The rows of each matrix lie in a flat space through zero, up to rounding. After each matrix: how many dimensions does the smallest such space have?
In the rows, zero is written as 128.

[[124 126 117 136 130 131 129 144 130 161 135 122 132 132 120]
 [126 139 147 113 119 112 105  85 101  90 122 172 111 119 158]
 [117 147  74 118 134 157 115 157 137 142 112 100 142 124  83]
 [136 113 118 144 138 144 160 170 161 152 133  76 146 138 100]
 [130 119 134 138 129 125 138 137 133 148 137 123 130 133 130]
 [131 112 157 144 125 107 137 122 121 155 148 146 121 136 155]
 [129 105 115 160 138 137 158 185 156 212 151  85 147 146 103]
 [144  85 157 170 137 122 185 176 166 191 160  82 143 151 127]
 [130 101 137 161 133 121 156 166 144 205 157 108 137 146 127]
 [161  90 142 152 148 155 212 191 205 109 128  18 159 143  89]
 [135 122 112 133 137 148 151 160 157 128 122  80 144 132  98]
 [122 172 100  76 123 146  85  82 108  18  80 148 119 101 116]
 [132 111 142 146 130 121 147 143 137 159 144 119 131 137 133]
 [132 119 124 138 133 136 146 151 146 143 132 101 137 134 114]
 [120 158  83 100 130 155 103 127 127  89  98 116 133 114  94]]
 : 3

[[163 120 127 145 131 150 110  83 138 114 155 119 121 100 166]
 [120  55 158 117 108 144  91  86  79 136  83 108 106  92  85]
 [127 158  29 177 174 113 134 138 178 119  50 132 168 114 154]
 [145 117 177 115  97 118 116 142  90 125 148 134  96 183 124]
 [131 108 174  97  73 130 139 128 105 155 126 132 136 162 112]
 [150 144 113 118 130 113 126 161 113 132 108 121 125 173 129]
 [110  91 134 116 139 126 141 118 118 133 105 126 102 126  70]
 [ 83  86 138 142 128 161 118 152  98 139  99 139  98 133  97]
 [138  79 178  90 105 113 118  98 111 128 158 118  99 124 121]
 [114 136 119 125 155 132 133 139 128 153 112 159 102 169  99]
 [155  83  50 148 126 108 105  99 158 112  28 111 192 144 192]
 [119 108 132 134 132 121 126 139 118 159 111 143 128 150 103]
 [121 106 168  96 136 125 102  98  99 102 192 128 168 160 120]
 [100  92 114 183 162 173 126 133 124 169 144 150 160 128 103]
 [166  85 154 124 112 129  70  97 121  99 192 103 120 103 227]]
 : 12

[[146 178 113 172  93  93 128 124 108  80 104 109 127 152 146]
 [178 136 140 207 121  62 146 169  90  54  91 129 215 147 111]
 [113 140  60 187  87 116 108 128 149 123  89 113  98 133 188]
 [172 207 187 165 120  66 120 123  76  27 109  79 154 141  73]
 [ 93 121  87 120 114 156 107 111 161 167 125 121  72 116 166]
 [ 93  62 116  66 156 188 133 126 165 214 162 164 108 108 140]
 [128 146 108 120 107 133 143 117 124 135 135 139 113 151 156]
 [124 169 128 123 111 126 117 106 123 114 128 106  92 135 133]
 [108  90 149  76 161 165 124 123 147 174 156 139 116 103 106]
 [ 80  54 123  27 167 214 135 114 174 243 184 172  88 102 136]
 [104  91  89 109 125 162 135 128 156 184 138 156 109 127 167]
 [109 129 113  79 121 164 139 106 139 172 156 146  89 139 153]
 [127 215  98 154  72 108 113  92 116  88 109  89  67 156 166]
 [152 147 133 141 116 108 151 135 103 102 127 139 156 154 130]
 [146 111 188  73 166 140 156 133 106 136 167 153 166 130  76]]
 : 4

[[193 139  45 111 127 108 103 156 159 139  67 159  94 103  72]
 [139 118 112 133 142 102 125 144 125 123 112 128 150 127 118]
 [ 45 112 175 107 120 142 158 147  93 115 196 113 178 149 176]
 [111 133 107  78 128 162 144 151 139 124 147 135 117 122 141]
 [127 142 120 128  92 134 116 127 129 144 127 146 100 124 109]
 [108 102 142 162 134  67 124 149  93 120 127 120 196 143 123]
 [103 125 158 144 116 124 130 120 111 129 147 122 142 138 139]
 [156 144 147 151 127 149 120  82 145 136 116 122  85 124 128]
 [159 125  93 139 129  93 111 145 132 133  92 141 133 120  94]
 [139 123 115 124 144 120 129 136 133 123 118 126 136 125 126]
 [ 67 112 196 147 127 127 147 116  92 118 179 103 175 152 170]
 [159 128 113 135 146 120 122 122 141 126 103 127 121 122 118]
 [ 94 150 178 117 100 196 142  85 133 136 175 121  80 133 163]
 [103 127 149 122 124 143 138 124 120 125 152 122 133 134 147]
 [ 72 118 176 141 109 123 139 128  94 126 170 118 163 147 153]]
 : 4

[[109 141 127 154 122 106 145 129 169 153 157 151 113 136 123]
 [141  27 156 112 107 119 132 178 136 146 109 153 140 108 144]
 [127 156 125 118 137 135 131 118 150 110 113 127 118 127 126]
 [154 112 118 115 148 122 120 164 118 110  85 121 124 137 119]
 [122 107 137 148 134 109 127 116 115 162 136 114 121 109 145]
 [106 119 135 122 109 137 142 125 151 134 155 158 126 131 136]
 [145 132 131 120 127 142 111 136  95 103 133 100 147 129 127]
 [129 178 118 164 116 125 136 121 124 136 169 108 121 137 137]
 [169 136 150 118 115 151  95 124 156 140 142 119 147 115 136]
 [153 146 110 110 162 134 103 136 140 129 108 136 113 151 117]
 [157 109 113  85 136 155 133 169 142 108  86 151 100 142 154]
 [151 153 127 121 114 158 100 108 119 136 151 126 151 137 121]
 [113 140 118 124 121 126 147 121 147 113 100 151 129 134 103]
 [136 108 127 137 109 131 129 137 115 151 142 137 134 131 136]
 [123 144 126 119 145 136 127 137 136 117 154 121 103 136 155]]
 : 9

[[126 150 166 108 118 133 124 141 122 129 118 125 119 126 149]
 [150 116 136 134 157 114 133 131 131 129 124 114 106 118 122]
 [166 136 155 125 164 102 160  90 108 101  77 116 117 125 151]
 [108 134 125 131  88 153 112 159 132 129 145 146 122 153 104]
 [118 157 164  88 125 120 130 116 126 119 107 113 122 125 176]
 [133 114 102 153 120 134 121 150 123 139 138 147 121 154  85]
 [124 133 160 112 130 121 133 129 123 119 120 130 104 131 156]
 [141 131  90 159 116 150 129 115 128 121 122 129 159 132 122]
 [122 131 108 132 126 123 123 128 108 151 125 149 146 147 133]
 [129 129 101 129 119 139 119 121 151 114 135 104 122 130 119]
 [118 124  77 145 107 138 120 122 125 135 138 144 155 149  90]
 [125 114 116 146 113 147 130 129 149 104 144 125 120 126 109]
 [119 106 117 122 122 121 104 159 146 122 155 120  36 171 101]
 [126 118 125 153 125 154 131 132 147 130 149 126 171  88 141]
 [149 122 151 104 176  85 156 122 133 119  90 109 101 141 126]]
 : 9

[[141 149  89 151 185 149 126 148 106 130 149 108 148 104 102]
 [149 100 147 132 146 128 143 141 133 148 128 122 120 112 117]
 [ 89 147 100 123 109 105 122 109 123  95 106 146 151 164 151]
 [151 132 123 118 135 143 129 127 106 147 137 122 119  72 106]
 [185 146 109 135 144 156 127 146 108 146 169 119 101  52  99]
 [149 128 105 143 156 127 138 144 119 127 138 127 131 107 118]
 [126 143 122 129 127 138 118 127 125 125 137 124 128 128 126]
 [148 141 109 127 146 144 127 132 105 139 142 120 127  81 106]
 [106 133 123 106 108 119 125 105 112 125 107 137 138 120 131]
 [130 148  95 147 146 127 125 139 125 109 140 129 139 139 131]
 [149 128 106 137 169 138 137 142 107 140 136 117 137  87 104]
 [108 122 146 122 119 127 124 120 137 129 117 126 133 153 135]
 [148 120 151 119 101 131 128 127 138 139 137 133 100 112 130]
 [104 112 164  72  52 107 128  81 120 139  87 153 112 106 142]
 [102 117 151 106  99 118 126 106 131 131 104 135 130 142 138]]
 : 5

[[134  88 127  97 120 121 153 135  97  95 150 118 178 132 107]
 [ 88 137 124 151 116 204 127 163 132 120 128 148 140 101  86]
 [127 124 186 180 125 158 140  78 120 115  69 147 155  54 127]
 [ 97 151 180 137 130 125 114 142 132 140 132 125 151 109 142]
 [120 116 125 130 131  89 164 168 152 108 193  85 138 138 123]
 [121 204 158 125  89  93 122 100 115  96  61 148 123 154 120]
 [153 127 140 114 164 122 134  95 128  89 115 133  66 146 137]
 [135 163  78 142 168 100  95 126 158 102 119 135 134 119 170]
 [ 97 132 120 132 152 115 128 158 173 162 143 163  98 111 154]
 [ 95 120 115 140 108  96  89 102 162 210 142 160 141 129  88]
 [150 128  69 132 193  61 115 119 143 142 207 127  93  92 131]
 [118 148 147 125  85 148 133 135 163 160 127 160 172 165 118]
 [178 140 155 151 138 123  66 134  98 141  93 172  96 108 153]
 [132 101  54 109 138 154 146 119 111 129  92 165 108 106 134]
 [107  86 127 142 123 120 137 170 154  88 131 118 153 134 121]]
 : 13

[[135 141 141 120 134 142 127 160 112  97 158 128 146 110 136]
 [141 190  63 241  70 160 141  96 203 181 119 198 111 123  72]
 [141  63 130  93 144 117 132 132 131 125 123 101 132 107 134]
 [120 241  93 228  79 160 130 112 162 154 134 197 118 147  93]
 [134  70 144  79 152 113 128 138 113 114 127  94 134 115 144]
 [142 160 117 160 113 156 132 152 140 115 157 153 142 104 115]
 [127 141 132 130 128 132 127 135 122 121 135 131 132 128 130]
 [160  96 132 112 138 152 135 179 128  89 171 121 159  71 129]
 [112 203 131 162 113 140 122 128 118 125 137 156 127 152 126]
 [ 97 181 125 154 114 115 121  89 125 157  98 144 104 180 126]
 [158 119 123 134 127 157 135 171 137  98 169 135 155  78 120]
 [128 198 101 197  94 153 131 121 156 144 135 175 124 133 102]
 [146 111 132 118 134 142 132 159 127 104 155 124 147  95 129]
 [110 123 107 147 115 104 128  71 152 180  78 133  95 166 116]
 [136  72 134  93 144 115 130 129 126 126 120 102 129 116 136]]
 : 3

[[120 151  93  99 122 143 118 161 138 134 111 143 121 132 117]
 [151 158 136 119 167  81 157  99 116 104  83 155 129 156 103]
 [ 93 136 157 128 139 157 165 155 119 137 125 113 107 126 150]
 [ 99 119 128 155 124  87 141 102 129 143 112 150 148 144 144]
 [122 167 139 124 111 209 141 133 115 128 142 147 119 118 111]
 [143  81 157  87 209  91 161 132  83 139 103 135 149 192 110]
 [118 157 165 141 141 161  60  78 120 100 165 123 130  63 117]
 [161  99 155 102 133 132  78 135 143 152 142 138 141  88 152]
 [138 116 119 129 115  83 120 143 200 127 132 170 152  65 170]
 [134 104 137 143 128 139 100 152 127 174  99 153 124 180 165]
 [111  83 125 112 142 103 165 142 132  99 135 122 139 145  91]
 [143 155 113 150 147 135 123 138 170 153 122 162 180 128 138]
 [121 129 107 148 119 149 130 141 152 124 139 180 139 130 146]
 [132 156 126 144 118 192  63  88  65 180 145 128 130 148 147]
 [117 103 150 144 111 110 117 152 170 165  91 138 146 147 136]]
 : 12

[[154 145 128 128 128 130 141 145 132 149 124 134 114 128 124]
 [145 161 127 140 109 145 107 125 142 152 115 113 116  98 143]
 [128 127 152 105 111 140 177  97 120  95 130 115 117 132 104]
 [128 140 105 161 106 102 108 189 200 154 118 135 145 120 162]
 [128 109 111 106 148  96 120 165 129 151 150 143 148 148 131]
 [130 145 140 102  96 133 131 157 165 151 121  91 128 136 134]
 [141 107 177 108 120 131 167 139 141 126 158 149 124 157  83]
 [145 125  97 189 165 157 139 126 120 117 140 125 116 136 148]
 [132 142 120 200 129 165 141 120 142 102 102 119 105 126 144]
 [149 152  95 154 151 151 126 117 102 137 115 110 108 117 151]
 [124 115 130 118 150 121 158 140 102 115 115 140 120 165 111]
 [134 113 115 135 143  91 149 125 119 110 140 182 137 118 117]
 [114 116 117 145 148 128 124 116 105 108 120 137 129 134 131]
 [128  98 132 120 148 136 157 136 126 117 165 118 134 165 116]
 [124 143 104 162 131 134  83 148 144 151 111 117 131 116 162]]
 : 8

[[124  88 137  97 101 159 120 115 108 129 142 128 123 156 152]
 [ 88 135 125 123 125 144 133 100 129  68  98 120 157 112 138]
 [137 125 117  95 112 138 110 105 108 126 212 130 160 145 168]
 [ 97 123  95  74 157 163 144  80 112  34 123 112  76 145 191]
 [101 125 112 157 172  83 139 141 132 124  94 192 129 127 156]
 [159 144 138 163  83 141 133 129 118 138 167 120 131 108  72]
 [120 133 110 144 139 133 135 121  84 110 121 167  85 147 148]
 [115 100 105  80 141 129 121 146 157 136 134  97 122 112 140]
 [108 129 108 112 132 118  84 157 184 148 111  85 117 173 158]
 [129  68 126  34 124 138 110 136 148 136 192 128 121 124 155]
 [142  98 212 123  94 167 121 134 111 192  22  90 141 161  90]
 [128 120 130 112 192 120 167  97  85 128  90 148 136 134 186]
 [123 157 160  76 129 131  85 122 117 121 141 136 167 125 126]
 [156 112 145 145 127 108 147 112 173 124 161 134 125 163 150]
 [152 138 168 191 156  72 148 140 158 155  90 186 126 150 117]]
 : 10

[[138 147 155 128 170 179  78 154 118 118 112  91 118  72 108]
 [147 134 152  94 137 122 207 134 191 118 160  99 171 127 117]
 [155 152  89 166 159 143 115  73 125 139 147 100 101 129 143]
 [128  94 166  96 165 122  89 152 125 124 136 138 174 101 131]
 [170 137 159 165 210 139 104 144 170 129  60 108 141  50 114]
 [179 122 143 122 139 116 184 147 208 149 135  94 129 156 107]
 [ 78 207 115  89 104 184 162 147  73  94  97 147 186 109 123]
 [154 134  73 152 144 147 147  50 176 128 190  76  45 154 144]
 [118 191 125 125 170 208  73 176  95 115  23 138 135  75 108]
 [118 118 139 124 129 149  94 128 115 116 156 104  94 107 123]
 [112 160 147 136  60 135  97 190  23 156 110 141 156 153 101]
 [ 91  99 100 138 108  94 147  76 138 104 141 161  96 130 158]
 [118 171 101 174 141 129 186  45 135  94 156  96 117  72 148]
 [ 72 127 129 101  50 156 109 154  75 107 153 130  72 148 113]
 [108 117 143 131 114 107 123 144 108 123 101 158 148 113 129]]
 : 8
